There are 8 hidden switches. A switch that is on adds its own fixed numbers to the row, and there is some noise. The rows also spread widely along 12 directions, which tell nothing about the answers.
In the rows, zero is written as 128.
Known rows, each followed by its switches (1 for on, 0 for off):
[115 124 131 145  61 131 100 156 109 139 126 140 147 135 135 107 102  95
 112 166 113 153 133 132 114]	0 1 0 1 0 1 1 0
[138 117 144 125  88 118 137 151 127  88 134 152 184 125 133 116 131 131
 149 136 127 212 147 151 100]	0 1 1 0 1 0 0 0
[139 110 116 141 119 123 158 155 121 141 119 164 139  89 143 165  99 160
  82 131 121 147 138 186 102]	0 0 0 1 0 1 1 1
[149 101 121 131  80 101 161 149 120  84 128 137 137 141 124  92 113 135
 136 132 150 159 113 131 125]	0 1 1 0 1 0 0 1
[123  98 138  75 166 110 159 146  98 107 136 171 117 103  91 148 100 102
  67 148 160 163 163 135 129]	1 1 0 1 1 1 0 0
[191 147 163 122 107 130  99 125 143 112 129 177 191 168 154 143 209 210
 142 129 101 152 142 149 125]	1 0 0 1 1 0 1 0
[129 136 128 104 107 184 163 164 106 117 154 143 140 147 167 130 134 136
 101 107 172 155 128 138  60]	1 1 0 0 1 1 0 0
[111 170  82 123  67 162 160 131  77 159 178 114 100 128 135  47  97 132
 124 112 171 127 135 147  49]	0 1 1 1 0 1 0 0
[137 118 131 143  88 146 141 112 112  69 146 115 139 132 136 133  48 152
  98 126 142 138  97 144 135]	1 1 0 1 0 0 0 1
[115  59 175  65  67  95 122 130 155 137 111 165 149 211 117 134 145 160
 131 138 115 101 109 140 117]	0 1 1 1 1 1 1 1
[167 117 134  97  93  77 127 148 144 129 103 154 143 136  93 119 119 194
 106 168  92  94  92 162 116]	0 1 0 0 1 0 0 1
[204 108 125 121 124 130 118 175 110 110 127 140 155 110 113 117 107 162
  96 164 134 152 122 151  88]	0 1 1 1 0 1 0 0
[134  93 170 118  47 127  80 158 132  73 116 141 195 170 129 125 107 103
 128 178 115 169 108 120 127]	0 1 0 1 1 1 1 0
[140 101 175  58  91 105 102 156 130  70 119 142 190 179  90 117 119 120
 121 180 102 163 111 110 127]	1 1 1 0 1 0 1 0
[157  70 149 131 133 125 135 105 139  47 145 113 161 127 141 140  68 169
 158 104 176 155 136 141 135]	0 0 0 1 0 0 1 1
[173 112 134 126  87 143 101 193 114  97 119 129 183 127 128 131  91 122
  89 184 119 157 100 133  93]	1 0 0 1 0 1 1 1
[134 139 151 136 101 113 112 122 120  57 147 140 221 118 135 117 129 123
 149 146 124 202 160 140 136]	0 1 0 1 0 0 0 1
[130  80 136 133  58 109 108 164 131 164 111 162 122 147 128 118 118 129
 128 156 119 135 126 142 109]	1 1 0 1 1 0 1 1
[ 88 101 164 112 152  93 165  88 136  90 145 142 136 145 130 168 123 124
 120  95 139 151 160 137 174]	1 0 1 0 0 1 0 1
[124 116 104  99 140  47 145 181 128 143 116 137 118  83 112 132 135 128
 106 146 128 102 145 146 109]	1 0 0 0 1 1 1 1
[173 113 148 182  74 142 120 135 115 103 107 186 160 163 151 135 138 142
  96 161 103 181 120 133 180]	0 1 0 1 0 0 1 1
[156 128  96 128  99  78 110 152 117 179 140 149 102  92  92  68 132 158
 153 156 138 135 170 168  87]	1 0 1 0 1 1 1 1
[116 123 196  93 116 205  68  94 129 121 177 118 193 157 146 143  88 166
 137 125 162 135 159 149  70]	0 1 0 1 0 0 0 1
[ 81 116 145  92  94 142 164 140  98 119 125 154 124 141 135 159  78 107
  41 137 132 118 106 130 131]	0 1 0 1 1 0 1 1
[202 118 114 111  95  58 146 141 133  78 107 139 160 142  95  98 125 196
 124 155  85 126  82 143 139]	0 0 1 1 0 0 1 0

New rows. What belongs after each?
[141  81 156 118  90 156 180 141 155 104 132 130 142 187 188 164 140 190
 129  69 166 117  90 148  83]	0 0 1 0 1 1 0 1
[124 134 166 126  71 151 119 120 103  51 147 158 211 162 153 121 140 115
 123 140 135 210 146 126 146]	0 1 1 1 1 0 1 1
[152  96 168 143  76 140  60 135 134 106 132 130 181 130 130 141  77 143
 128 165 111 165 136 159 116]	0 1 1 1 0 1 1 0
[143  78 136 132 121 127 127 196 134 143 104 149 136 108 139 171  88 125
  94 153 113 156 124 146  96]	1 1 0 0 0 0 1 0
[105 147 130 135  75 167 160 170 110 131 136 113 132 152 188 135 130 111
  84 108 158 107  93 116  84]	0 0 0 0 1 1 0 1
[148 122 156 126  74 109  71 114 127 155 122 163 142 151 103 106 130 154
 125 174 111 119 141 147 140]	0 0 0 1 1 1 1 1
[134  95 155 147  77 116 105 122 117  96 131 165 159 130 118 112 104 115
 145 151 124 212 163 143 151]	0 1 1 1 1 0 1 0
[188 122 133 148  87  96  89 202 109  18 112 125 225  73 131 157  89 116
  72 196  99 189 101 145 141]	1 1 1 1 1 1 1 1
[145  74 198 117 123 150 106 136 159  64 123 129 207 155 146 190  91 149
 120 140 130 160 116 143 122]	0 0 0 0 0 1 0 1
[167  92 148  91 120 117 146 167 135  74 131 155 208 106 135 151 127 176
 129 132 136 186 136 174  70]	0 1 1 1 1 0 0 1
[193 143 142 118 115 127  89 139 112  97 139 138 159 126 129 128 134 185
 101 149 119 128 125 142 126]	1 1 1 1 1 0 1 0
[ 98 157 142  92  19 144 129  58 111  83 162 158 161 190 106  74  93 166
 140 138 119 157 121 166 129]	0 1 0 1 1 1 1 0
[142 120 169  70  85 128 112 169 139  93 118 142 208 189 130 148 144 149
 102 164  81 141  91 132  96]	1 1 1 0 0 1 1 0
[195  80 176 118 103 158  90 150 148 114 120 155 178 142 136 160 109 202
 120 151 133 140 115 164  85]	0 1 0 1 1 0 0 1
[132  45 124  77  99  58 183 159 162  93 115 129 159 166 113 101 131 145
 182 114 149 132 105 135  79]	0 0 0 1 0 1 0 1
[202 104 181 158  75 127  60 153 151 116 101 155 191 168 145 148 167 168
 127 171 103 136 110 135 139]	0 0 0 1 1 1 0 1
[126  92 149 130  84 143 134 148 122 103 128 135 140 127 134 142  70 120
 106 136 141 161 116 137 107]	0 1 0 1 1 0 0 0
[152 122 143 127  94 109 112 156 120 166 104 209 136 125 106 156 140 160
  65 183  77 157 145 183 139]	1 1 1 0 1 1 1 1
[149 112 150 140  85 146  77 153 122 157 133 137 131 132 132 120 113 130
 127 153 133 139 138 131  94]	1 1 0 1 1 0 0 0
[140 123 148 110  81 155 140 120 123  74 150 126 186 156 149 136  99 177
 107 120 133 140 103 161  97]	0 1 1 1 0 1 0 1
[117 168 139 110  80 128 121 113 113 110 146 133 172 140 141 132 120 163
  92 133  96 119 119 161 117]	0 1 1 1 0 1 1 0
[164 103 149 111  69  48  89 167 143  74 101 115 182 148 106 113 136 124
 124 178  87 116  86 115 145]	0 1 1 1 1 1 0 0
[118 122 156 188  41 114 119 144 142 119 100 140 160 177 174 135 145 110
 123 141  84 140  94 116 169]	0 1 0 0 0 0 0 1
[160 136 132 114 127 150 137 151 100 161 137 163 123 115 137 137 136 165
  83 130 138 137 146 149  89]	0 0 1 1 1 0 1 0
[159 119 177  99  96 171  83 131 105 127 142 207 190 151 107 140 137 157
  93 185 115 205 172 174 110]	1 1 1 1 1 1 1 1
[130 149 151 148  62 174 124 112 107 178 133 166  98 165 137 120 114 155
  83 136 114 132 118 147 124]	0 1 1 0 1 0 0 0
[144  99 157 144  76 159 109 181 123 141 113 134 146 141 156 150 101 125
  93 150 126 141 106 130  97]	0 0 1 0 1 0 1 1
[173 120 123  80 116 152 154 157 110  69 137 118 133 144 122 118  72 173
  81 139 164 106  77 125  93]	0 1 0 0 1 0 1 0
[110 141 148 120  69 134  98 149 116  98 144 112 187 143 139 125 103 109
 107 155 114 137 114 130 105]	1 1 0 1 0 1 0 1
[139  80 150 147  96  94  99 162 152 115  98 101 125 127 128 159  59 123
  94 158 105  87  80 129 141]	0 1 0 0 0 1 0 0
[109 136 139 141 112 124 142 160 130 125 121 118 151 116 173 174 111 135
  77 118 112 103 106 139 116]	0 1 0 0 0 0 0 1
[136 106 131 138  67  95 163 105 120   4 133 135 177 108 114 143  44 152
 100 134 123 186  97 178 167]	0 1 1 1 1 1 0 1
[138 112 164 114  92 127  97 110 149 142 137 150 165 164 116 105 128 176
 165 144 121 139 145 155 103]	0 1 0 0 0 0 0 1
[138  98 168 143  66 149 121 103 156  62 139 120 196 158 163 152  83 180
 161 104 122 167 108 162 111]	0 1 0 1 0 0 0 0
[151  83 154 132  95 139 125 151 159  63 133 102 181 151 166 146  95 159
 157 110 148 142 100 141  91]	0 1 0 0 0 1 0 0
[167 148 130 131  81 112 149 141 120  77 120 160 168 143 137 136 141 169
  97 139  95 153  94 148 139]	1 1 0 1 1 0 0 0
[118 126 129 107  81  88 152 141 134 107 113 151 148 127 119 136 107 146
 104 144  99 135 106 161 123]	0 0 0 0 1 1 1 0
[109 124 189 115  88 107 121  66 132  71 128 174 174 164  86 134  96 132
 120 162  99 187 140 144 199]	0 0 0 0 1 0 0 1
[164 140 130 105  96 114 135 135 116  89 137 153 168 153 145 116 170 178
 118 125 131 133 126 144 118]	0 1 1 1 1 1 1 0
[147  95 162 123  90 160 131 137 132 114 127 130 132 169 122 151  71 145
  92 143 117 143  87 140 112]	1 0 1 0 0 1 0 0
[122 126 125  85  72 120 117 173 115 141 144 123 169 140 121  89 118 130
 140 148 113 147 127 138  50]	1 1 1 1 0 0 1 0
[148 117 138 150 124 118 100 146 111  62 150 111 152 110 150 125 121  98
 131 129 173 160 151 106 143]	1 1 0 1 1 1 0 0
[ 89 101 169 145  81 146  93 140 115 160 129 136 134 139 131 145  76  72
 105 152 106 173 145 121 127]	1 0 1 1 0 0 1 0
[138 121 155 113 113 120 118 120 126 132 125 176 126 151 108 142 127 146
 100 153 116 147 144 144 151]	1 0 0 0 1 1 1 0
[138 114 148 137  77 100 118 146 120  97 119 135 151 129 107 114  99 104
 108 169 118 158 115 130 145]	0 0 1 0 1 1 0 1
[103 161 116 127  68 115 168 133 100  78 146 112 132 135 140 111  99 113
  98 117 123 144  96 125 134]	1 1 1 0 1 0 0 0
[133 104 110 133  76 107 190 158 105  82 114 158 126 124 140 136  94 127
  78 125 122 167  97 142 139]	0 1 1 1 1 0 1 0
[132  53 186 115 107 154 145 113 154 137 114 188 153 197 147 174 128 169
 126 115 128 158 133 150 127]	0 0 0 1 0 0 1 1
[100 129 164 113  67 146  81 114 120 115 142 139 185 146 124 130  80 125
 104 167 109 140 135 154 120]	0 1 0 1 0 1 1 1
[128 129 175  87 119 125  94 122 128 183 134 167 168 140  96 138 138 159
 101 165  96 129 162 168  93]	0 0 1 1 0 1 0 1
[190 101 122 126 104  88 109 184 127 102 109 170 161 105  96 109 120 145
 136 185 110 196 142 151 115]	1 1 0 0 1 0 1 0
[123  88 175 103  93  93  57 190 152 129 107 102 168 128 117 149  90  94
 127 180  98 120 111 109 102]	1 0 0 0 1 0 1 0
